There are 11 hidden switches. A switch that is on adds its own fixed numbers to the row, and there is some noise. The rows also spread widely along 16 directions, which tell nothing about the answers.
In the rows, zero is written as 128.
Known rows, each followed by its switches (1 for on, 0 for off):
[127 163 109 178 129  85 176 112 145 110 114 135 121 120  87 132  56 123
  61  94 171  69 142 100 194  88 131 125  76 153 172 161 171 113  96 165
 223  90 145 151 143]	0 1 1 0 0 1 0 1 0 1 0
[134 124 143  85 113 103 155 167 113 131 157 125 113 126  95 122 153 145
 128 176 137 136 159  70 104 160 114 135 140  43 137 126 115  80 170 190
  84 103  62  91 109]	1 0 1 0 0 1 0 1 1 0 1
[168 127 182 115  84  88 110 116 128 106 153 149 133 162 129  54  93 160
 136 120 119 135 111 174 107 122 108 166  94 139  92 139  91  92 196 175
  82 136 103 155  90]	0 0 0 1 0 0 0 0 1 0 0
[145 133 129 134 113 163 113 113  60 136 189 104 134 119 153 126 133 122
 169 160 168 133  83 136 122 172 109 146  82 152  89 166 153  62 175 189
 110 142 101 134 131]	0 1 1 0 0 0 1 0 0 1 1
[137 121 146 161  99  56 140 132 117  93 153 170 138 149  97 138 106 160
  89 121 153 102 147 120 112  71 115 136 100 155 148 121  94  96 140 171
 162  87  91 132 138]	0 0 1 1 1 1 0 0 1 1 1
[158 131 133 133 145  68 186 134 124 106 110 146  98 122 152  98  72 141
  96 120 145 148 137 118 158  84 160 150  75  91 147 113 138 126 130 202
 212  94 150 120  88]	0 0 0 0 1 0 1 0 1 1 1
[131  81 136 116  85  89 185 190 103 117 114 168 123  78 145  88  91 109
 125  93 117  64 181 185 108 124 150 175 137 168 144 158 137  90 111 149
 133 152 132 172  65]	0 1 0 0 0 1 0 0 0 1 1
[ 56  63  95 128 136 184 168 190 155 112 100 178 125 116  83 140 137 114
  26  77 156  94 179 131 114 123 191 113 115 165 171 130 124  61  58 117
 152 105 136 155 169]	0 0 1 0 1 1 0 0 0 1 0
[132 142 177 133 103  76 216 127 152 113 111 122 137 133 115 157  84 135
 113 128 127  92 183 109 205  94 113 155  87 155 124 157 116 167 115 139
 189  96 152 132  85]	0 0 1 1 1 1 0 1 1 1 0
[159 153 124 160  85  96 129 143 115 162 132 127 139 143 165  91  67 133
 158  92 120 121 118 153 186 107 119 168  99 131 132 140 115  70 170 178
  78 135 129 170  89]	0 1 1 0 1 1 1 0 1 1 1
[127  61 105 114 118 168 181 188 106 103 185 148 122  61 133 137 131 109
 105 124 162 125 132 212 113 159 162 152 130 187 132 199 143  71  95 110
 120 158 179 173 105]	0 1 0 1 0 1 1 0 1 0 1
[150 118 115 143  81 147 139 126 144 121 146 123 143  80 121  87 127 141
  94  84 175 126 146 208 130 150 152 151 133 143 118 168 165  96 105 115
 135 169 185 178 116]	0 1 0 0 0 1 0 1 1 0 1
[ 99 111  95 160 119 174 113 122  94 150 119 161 170 101 173 129 116 122
 101 133 150 122 131 170 197  99 168 151 102 151 131 163 164 147 108 111
 162 113 200 148 141]	0 0 0 0 1 0 0 0 1 1 0
[123  95  87 112 126 128 131 182 114 111 148 180 104 117  95 139 146 135
  70 184 172 145 127 122 134 109 139 113 144  60 164 154 143 106 108 129
 150  92 161 121 154]	0 0 0 0 0 0 0 0 0 1 0
[ 95 105  98 166 139 144 170 172 148 128 146 155  98 118 169 107  67 147
  91 103 132 133 152 162 138 126 173 135 103 152 171  89 109 104 111 186
 146 125 157 150 111]	0 1 1 0 0 0 0 1 1 0 0
[ 76  98 146 121 100 158 195 169 160 111 158 137 106 137 163 134 142 135
 122 158 123 162 186 156 130 155 150 162 109 118 122 121  92 145 174 160
 142 124 146 119  88]	0 1 1 1 1 1 1 0 0 0 1
[ 84 164 122 103 117 151 107 140  93 184 109 125 129 117 173  89  73 106
 136 118 111 105  93 194 160 112 140 138 153 131 158 182 159 137 133 122
 124  94 109 157 161]	0 0 0 0 1 0 0 0 1 0 0
[117 133 115  59 173 140 124 123  91 124 121 135  95  91 110 131 103 104
  58 135 158 159  50 177 127  99 127 103 135 106 157 183 160 126 113 123
 173  95 143 116 165]	0 1 1 0 0 0 0 0 1 0 0
[119  94 116 137 110 132 136 200 136 131 148 162 110 149 125 134 107 145
  99  87 144 134 117 169  99 120 136  95 134 168 161  94  73  19  97 153
  99 124  95 177 164]	0 1 1 0 1 1 0 0 1 1 0
[131  72 125 154 101 133  85 106 144  97 177 166 157 142  72 138 186 177
  62 118 168 174 158 134  82 111 131 130 118 131 123  82  84  98 131 143
 116 142 132 120 146]	0 0 1 0 1 1 0 0 1 1 0
[158 117 136  93 173 116  84  91  11 152 117 145 161  70 160 149 122 122
 114 153 125 154  69 144 146  74 143 161 118 114 139 154 133 139 133 140
 132 119 145  90  74]	0 0 0 0 1 1 0 0 0 1 1
[141  95  92 122 124 203 147 167  89 148  92 134 169  87 103 142 162 124
  83  83 198 118 129 118 160 131 176 120 113 151 130 165 155  33  55 116
 101 134 149 143 135]	1 1 1 1 1 1 1 0 1 1 0
[ 90  70 112 149 144 177 180 182 104 119 146 174 143  94 151 192 149 150
  96 192 141 134 177 126 178 115 167 155 121 121 159 139  96 157 105 121
 130 115 206 103  66]	0 1 0 1 0 1 0 1 0 1 0
[ 98  67  88 141 121 127 107 141  99 135 153 171 161 108 102 174 156 111
  56 149 129 147 142 136 154  95 132 136 133 116 158 130 123 121 134 111
 135 127 154 119 135]	0 1 1 0 1 1 1 1 1 1 1
[ 69 125 114 143 107 159  88 137 136 114 152 180 137 178 109 127 141 141
  67 157 156 146 109 137 121 107 125 113 110 108 149 126 106  89 186 146
 138  78  93 125 195]	0 1 1 1 1 1 0 0 0 0 0
[136 111 122 142 115 144  86 106  78 152 172 121 158  86 147 161 183 156
 123 145 147 185 128 163 108 126 147 132 160 117 126  80 114 140 130 144
 128 150 130 105 117]	0 1 0 0 0 1 0 0 1 1 1
[104 116 116 139  85 124 148 135 122 120 108 173 138 114 145 112 121 133
  84 147 155 110 164 146 173  97 141 157 103  99 138 175 153 158 134 125
 170  98 201 127 114]	1 0 1 0 1 0 0 0 0 1 1
[ 97 192 185 104 123 109 163 103 170 153  79  91 121 166 112 134  75 122
  90  89 108 114 115 131 185 105 115 106 100 136 136 135 116 138 123 131
 180  84 101 144 151]	0 0 1 0 1 1 0 1 0 0 0
[106 109 140 129 150 159 164 175 104 119 130 159 111 125 136 142  89 182
  90 102 159 102 115 157  86  96 154 122 122 186 187 133  68  83  79 159
 101  93 118 126 113]	1 1 1 1 1 0 0 0 1 0 0
[141 147 147 127  77 108 157 125  78 166  86 113 157  89 194 125 135 136
 168 141 153 126 162 158 173 110 128 148 142 106 107 129 158 161 126 153
 190 127 143 119  99]	0 1 1 0 1 1 0 1 1 1 1
[142 118 127 161  88  64 135 113 141 148 113 144 158 114 133 110  94 122
  84  75  98 129 175 121 188  99 153 149  91 140 120  74 126 133 129 158
 148 138 156 152  88]	1 0 1 0 0 0 0 0 1 1 1
[154 124 171 125 141 108 148  67 142  78 135 119 140 152  83 131 134 137
  72 101 170 164 126  90 116 123 125 121  38 153  81  89 122  84 154 200
 213 120  87 115 139]	0 1 1 0 1 1 0 0 1 1 0
[120  96 111 151 105 134 122 163  80 140 119 172 166 122 135 192 165 147
  82 160 171 135 123 126 162  89 137  94 123 125 127 107 113  93  97 115
 157 103 148 124 162]	0 1 1 1 0 0 0 1 1 1 1
[129  96  82 132  79 148  71 124  93 136 104 182 173 102  94  70 152 133
  65 127 167 107 128 151 153 104 136 152 132  77 147 189 167  94 138 110
  90 132 181 135 129]	1 0 1 0 0 1 1 1 0 1 0

New rows, each followed by its switches (1 for on, 0 for off):
[150 104 146 168 118 113 134  96  84 131 163 115 175 110 132 156 122 126
 131  90 141 110 133 121 138 133 137 139  60 229  89 106 119  61 118 180
 143 151  97 151 119]	0 0 1 0 0 1 1 0 1 1 1
[141 141 177  92 113 101 183 119 162 120 117  92 105 139  96 111 108 123
 108  94 115 140 165 105 139 140 121 171  94 105 105 126 119 130 156 171
 125 134 115 122  66]	0 1 1 0 1 0 0 0 0 1 1
[139 145 121 143  96 121  94  93 100 140 155 128 153 140 117 104 127 137
 121 166 148 128 114 116 178 118 101 168  91  78 111 179 154 124 198 155
  99 118 145 119 121]	0 0 1 0 0 0 1 1 1 1 1
[165 127 155  98 119 100  86 104  79 142 115 148 157 122 124 111  84 120
 102 111 105 135  59 191 174  73 106 155 114 153 119 175 111 124 150 105
  89 134 157 153  92]	0 1 0 1 0 0 0 0 1 1 0
[114  85 130 153 113 165 129 132 113  87  95 199 162 150 112 144 170 182
  42 144 194 130 144 103 123  85 150 129  66 101 124 125  96  89 128 146
 148  95 175 100 125]	1 1 1 0 1 0 0 0 0 1 1
[168 143 101 155 105 133 157 119 112 133 194  77 125  88  93 155 150 156
 132 149 202 149 159 105 149 146 121 161 141 101 139 161 170 139 108 155
 129 139 155 108 103]	0 1 1 1 1 0 1 1 1 1 1
[161 132 111 138  75 109 138 133 104 152 137  93 147  96  68 120 150 127
 128  81 183  88 178 102 112 136 118 145 159 135 129 148 183  84  90 150
 119 147  76 138 138]	0 1 1 0 1 0 1 0 1 1 1
[148 126 119 110 112  89 143 105 103 125 165 100 108  89  93  95  95  90
 119 102 150 110 138 133 120 141 117 152 119 158 134 166 197 118 119 172
 181 140  99 142 132]	0 0 1 0 1 0 1 0 0 1 0
[ 69  79 117  89 141 179 181 175 159  91 142 154  85 117 124  96 142 121
  67 123 148 156 154 144  81 176 185 115  99 117 141 108 122  72 130 183
 166 104 108 126 158]	1 0 1 0 0 1 0 0 1 1 0
[ 71 121  92 188 110 120 133 111 142 162 154 123 142 117 143 136  80  82
  89 102  95 117 166 129 204 129 148 140  93 177 149  92 162 156 138 157
 192 134 139 155 137]	0 1 1 0 0 0 1 1 0 1 0
[ 99 136  93 172 102 186 115 137 125 163 149 126 159 149 137 167 155 140
 109 172 163 159 125 113 218 130 133 117 108  97 123 131 134 124 145 125
 122 108 167 125 160]	0 1 1 1 0 0 1 1 1 1 0
[ 85  78 144 113 136 156 167 150 133  94 135 181 118 124 176 138 127 147
  83 172 135 170 132 187 133 118 144 130  92 123 125 120  87 143 155 150
 178 115 184 115 110]	0 1 1 0 0 1 0 1 1 0 0
[152 168 168  81 120 132 116  68 133 134 111  87 125 113  94 108 109 129
  81  80 139 155  71 179 144 123 114 127 115 134 121 171 131 131 127 122
 125 134 152 136 114]	1 1 1 0 0 1 0 0 0 1 0
[114 115 103 139 147 111 127 116 110 144 162 122 139 122 103 152 115  90
  95 127 120 151 150  64 158 131 138 133  92 133 128  82 152 110 149 191
 165 118  74 113 141]	0 1 1 0 1 0 0 0 1 1 0
[117  55 153 108 101 105 137 134 110 105 121 177 152 115 122 134 146 124
  70 133 117 132 150 167 123 106 129 138 103 145  98 121 104 123 132 117
 156 137 160 135 112]	0 0 1 0 0 0 0 1 1 1 1
[116  99  91 134 138 207 142 165  88 135 112 149 139  98 141 120 140 148
 106 116 194 119 141 130 129 127 170 146 116 127 142 153 149  77  89 154
 108 124 153 126 125]	0 1 1 0 1 0 0 0 1 1 0
[137 110  95 120 142 151 114 134 102 109 124 164 135 100  68 119 129 144
  50 113 182 113 111 129 135  89 151 146 120 113 167 191 139  90  95 122
  97 107 166 123 120]	0 0 1 1 0 1 0 0 0 1 0
[100 114  97 127 132 131 109 151  65 148 143 158 147 109 121 147 150 130
 100 165 152 136 141  82 123 103 144 125 144  96 172 103 131 108 145 179
 137  84  65  84 148]	1 1 1 1 1 1 0 0 1 1 0
[150 135 161 108 143  79 116  74 118  90 135 144 137 142  71  91  94 135
  59 131 133 124 101 110 132  97 115 160  61  99 118 163 135 111 187 168
 147 103 113 113 108]	0 0 0 0 0 0 0 1 1 0 1
[148 132 142 151 120 137 161 120 111 139 166  86 137 105 110 182 138 147
 135 122 167 128 155 108 137 149 119 127 120 169 127 117 128 108  87 158
 147 145 115 127 114]	0 1 1 0 1 1 0 1 0 1 0
[141 140 119 120 139 187 138 107 139 136 158  81 118 117  98 141 136 123
  96 122 171 172 101 121 169 174 136 125  88 116 105 147 157  94 119 141
 125 146 164 134 130]	0 1 1 0 0 0 0 1 0 1 0
[159 114 144 128  74 122 156 143 126 101 107 151 144 117 131  90 144 152
  99 100 185 134 145 153 120 131 151 128  95 130  97 123 129  62 129 166
 156 130 134 147 122]	1 1 1 1 0 1 0 0 1 1 1
[183 141 145 137 106  99 155 118 107 103 110 135 144 131 132  92 148 167
 121 127 190 156 150  67 135 128 161 135  59  76  85  82 133  62 156 229
 166 106 100 102 100]	1 0 1 1 0 1 0 0 1 1 1
[139 121 140  82 131 144 141  89 107 150 132  86 134  59 136 128 143 119
 106 131 134 184 139 167 153 145 154 144 143 107 119 136 169 197  97 115
 179 146 183 105  96]	1 0 0 0 1 0 0 1 1 1 0
[185 162 149  98  65 122 172 133 178 151  98  72 132 121  96  93 157 130
 142  85 170 159 189  99 170 170 133 136 130  68  70 122 170  96 109 146
 128 158 128 149 104]	0 0 1 0 1 1 0 0 0 0 0
[125 139 113 155 106 105 120 131 160 130 136 157 145 152  95 138  95 124
  56 117 136 141 118 135 199  89 131 115 101 126 135 128 127 118 137 116
 155 100 153 161 156]	0 1 0 1 0 0 0 0 1 0 0
[168 173 106 159  83  96 115  95 140 112 158 133 131 130  93  86 101 138
  97 127 194 131 119 112 160 127 108 127  91  94 126 158 178  86 164 181
 165 113 132 143 149]	1 1 1 0 0 1 0 0 0 0 0
[122  91 139  94  94 173 168 183 119 115 135 149 121 120 162 139 162 141
 118 149 175 167 130 188 115 145 144 120 126 124  93 144 113  89 119 121
 140 129 161 142 136]	0 1 1 1 1 0 0 0 1 0 1
[144 177 154 124  86 128 149 141 106 166 148  65 120 111 119 140 137 149
 177 109 160 102 141 130 109 162 111 130 164 136 130 137 132  92 110 166
  94 136  66 137 122]	0 1 1 0 0 1 0 0 0 1 1
[150  61 134 121  88 123 160 162 171  81 149 175 123 126  96  82 137 146
  82 114 150 141 192 148 106 142 147 169 103 117 105 132 123  94 125 139
 120 159 175 156  81]	0 0 0 0 1 0 0 0 0 0 0
[141  89  60 156 110 118 132 189  74 185 154 136 148  57 131 160 135 128
 120 117 139 122 168 120 161 120 158 138 180 114 192 120 143  88  60 133
  83 142 153 136 105]	1 0 1 0 1 1 1 1 1 1 1
[ 80  32 135 137  97 200 162 151 171  94 139 171 156 137 132 121 186 136
  74 136 145 160 216 131 121 176 173 151  69 140  67  86 110  99 138 138
 143 162 175 133 111]	0 0 1 0 1 0 0 1 0 0 0
[109 103 122 127 150 200 162 152 104 141 100 136 158 117 140 162 142 120
  85 118 147 139 114 128 186 124 184 133  76 145 112 142 123  86 104 122
 124 116 165 135 112]	0 1 0 1 0 0 1 0 1 1 1
[155  91 130 143 124 115  77 109  90 101 171 165 139 114 112 105 127 188
  67  89 172 154  89 195  46  88 144 133 129 162 159 109  88  66 115 154
 109 137 122 133 132]	0 0 1 1 1 1 0 1 1 0 1
[ 91  67 133 103 130 166 133 142  93 114 157 170 150 102 132 176 200 151
  92 205 154 171 149 138 106 122 142 121 138 100 134 130 105 152 129 124
 158 106 145  79 131]	1 0 0 0 1 1 1 0 1 0 0
[ 89  93 125 115 124 141 112 172 113 121  97 197 147 146 113 135 126 123
  40 111 128 123  90 174 134  81 158 106 112 136 153 139  88  57 133 106
 123  89 120 158 164]	0 1 0 1 0 1 0 0 1 1 1
[107 122 139 154 115 196 139 119  95 106 179 129 138 122 143 172 190 198
 140 191 221 147 145 136  89 137 121 128 124 132 126 139 111 133 128 169
 158 106 130  84 152]	0 1 1 0 1 1 0 0 1 1 0
[148 120 154  96 124 127 184 129 150  96  86 130 113 127 153  72 118 116
  86  83 149 182 130 145 143 142 181 136  53 105  75  93 133  73 159 194
 190 130 133 138 101]	0 1 1 1 0 1 0 0 1 1 1
[167 132 133  78 167 130 142 129  82 119 163 125 105  99 111 140  96 134
 102 167 162 150  56 132 147 131 109 123 101 106 139 196 136  91 122 150
 113 109 157 113 113]	1 0 1 0 0 0 0 1 1 0 0
[150 162 168 146  94 176 174 100 145 138 187  65 145 109 142 180 152 162
 159 144 159 161 150 146 173 181 123 155 101 148  89 160 115 145 127 128
 114 149 181 134  76]	1 1 0 0 1 1 0 0 0 0 1
[158 161 163  69 131  85 164 137 135 152 137  70 101 121  78 164 122 113
 115 105 115 160 122  99 149 130 119 126 147  98 135 127 111 113 110 138
 109 115  88 120 101]	0 0 1 1 1 1 0 0 0 1 1
[104 110 126 142  94  94 141 142 116 117 126 156 128 140 147  66 112 106
 111 103 128 115 158 118 108 138 166 137  78 138 115  77 144  59 179 222
 185 112  49 143 142]	0 0 1 1 0 1 1 0 0 1 1
[ 76 119 136 115 170 201 141 142 132 121 147 133  98 155 123 131 129 178
  87 155 151 150 112 122 105 132 147 136 106  92 173 139  85 115 137 166
  94  93 130  90 121]	0 0 1 0 1 0 1 1 0 0 0
[140  99 121  97 127 131 142 152 119 123  74 152 106  87 124  57 107 156
  64  44 155 119 132 194  82  95 186 148 142 117 161 134 129  90  69 144
 113 135 161 146  98]	0 0 1 0 0 0 0 0 1 1 1
[159 126 154  68 133  59 130 131  91 110  91 169 139 139  83 101  93 114
  78 134 119 120 100  90 158  69 108 147  88  88 134 169 118  89 170 162
 122  81  95 110 102]	1 0 1 1 1 1 0 0 1 1 0
[ 99 148 136 156 147 160 115  49 135 105 127 132 149 128 110  86 103 143
  55 120 144 132 122 120 154 123 158 163  51 120 142 139 147 148 181 182
 175 107 146 103 107]	1 1 0 0 0 1 0 1 0 1 0
[110 113 106 150 156 164  99 131  88 107 134 187 131 139 117 111  98 172
  63 144 175 102  72 147 126  80 135 137  90 120 185 191 108  72 135 151
  98  90 161 122 135]	0 0 1 0 0 1 1 1 0 0 0
[150  51 123  93 126 156 120 137  81 114 103 173 159  92 113 127 165 132
  72 122 162 140 120 163 133  99 146 143 109 134 102 164 129  96  91 104
 109 152 200 128 102]	0 0 1 0 0 0 1 0 1 1 0
[137 103 178  82 116 110 156  99 155 107 118  99 135 121  67 109 167 119
  76  78 123 152 163 124  94 151 150 138 103 127  89  96 120 103 134 152
 154 146  84 124 107]	0 0 0 0 0 1 1 0 1 1 1
[124 121 170 117 100  67 172 133 101  96 150 149 130 115 115 109  87 112
 131 142 121  62 165 132 110 117  99 184 104 159 128 184 135 118 177 173
 156 114  76 136  85]	0 1 0 0 1 1 0 0 0 0 1
[118 147 136 176  66 180 113 105 142 145 143 113 165 130 154 161 161 184
 115 124 184 156 130 208 163 117 124 124 133 140 116 144 110 145 111  93
 139 135 210 149 151]	0 1 1 0 1 1 0 1 1 1 1
[147 121 106 138 141 102 128 118 103 109 124 168 165 129  79 147 116 115
  54 153 160 130 117  71 202  84 123 133  70  97 123 154 151  90 155 149
 159  99 141 116 128]	0 1 1 1 0 1 0 1 1 0 0
[165 156 143 165 128  67 169 118 130  91 151 138 110 139 120 109  80 168
 113 131 159 123 141  99 139  98 129 156  73 104 146 124 115 104 164 223
 167  95 114 119  85]	0 1 0 0 0 1 0 0 1 1 1
[134 113 109 179  79 103 140 144 109 132 156 151 146 117 132 130 129 160
 130 153 160 119 185 124 154 102 121 162 140 115 159 122 129 146 135 162
 145 129 148 116  92]	0 1 1 1 1 1 1 1 0 1 0
[163  36 131 103 106 117 107 180  98  93 162 199 137 135  99 110 146 145
  78 130 139 161 105 161  78 116 129 133 114 140 128 119  72  32 140 143
  73 145 124 142 107]	1 1 0 1 1 0 1 0 1 1 0
[107  88 115 104 136 162 128 147 100 100 118 176 113 104 123  70 117 151
  78 109 168 109 121 187  72 102 155 159 130 125 172 185 129  93 116 149
 115 119 147 125 112]	0 0 1 0 1 1 1 0 0 0 0
[ 97  92 161 106 104 132 176 164 152 134 118 126 119 148 105 129 136 134
 113 104 104 120 199 107 114 137 133 153 125 133 130  90  87 122 131 165
 102 138  92 120  82]	0 1 1 0 1 0 1 0 0 1 0
[176 116 113 143 111 112 155 172 107 167 137 112 126 105 186 104  91 118
 167  98 128 166 125 157 167 150 154 129 118 138 127  78 131  51 113 187
 135 165 123 171  95]	0 1 0 0 1 1 1 1 1 1 0
[123 137 110 142 154  96 173 150  74 146 118 126 129  98 134 195 114 121
  92 149 159 124 132  76 175  91 150  97 116 120 158  96 150 123  85 169
 220  78 103 101 145]	0 1 1 1 0 0 0 1 1 1 1
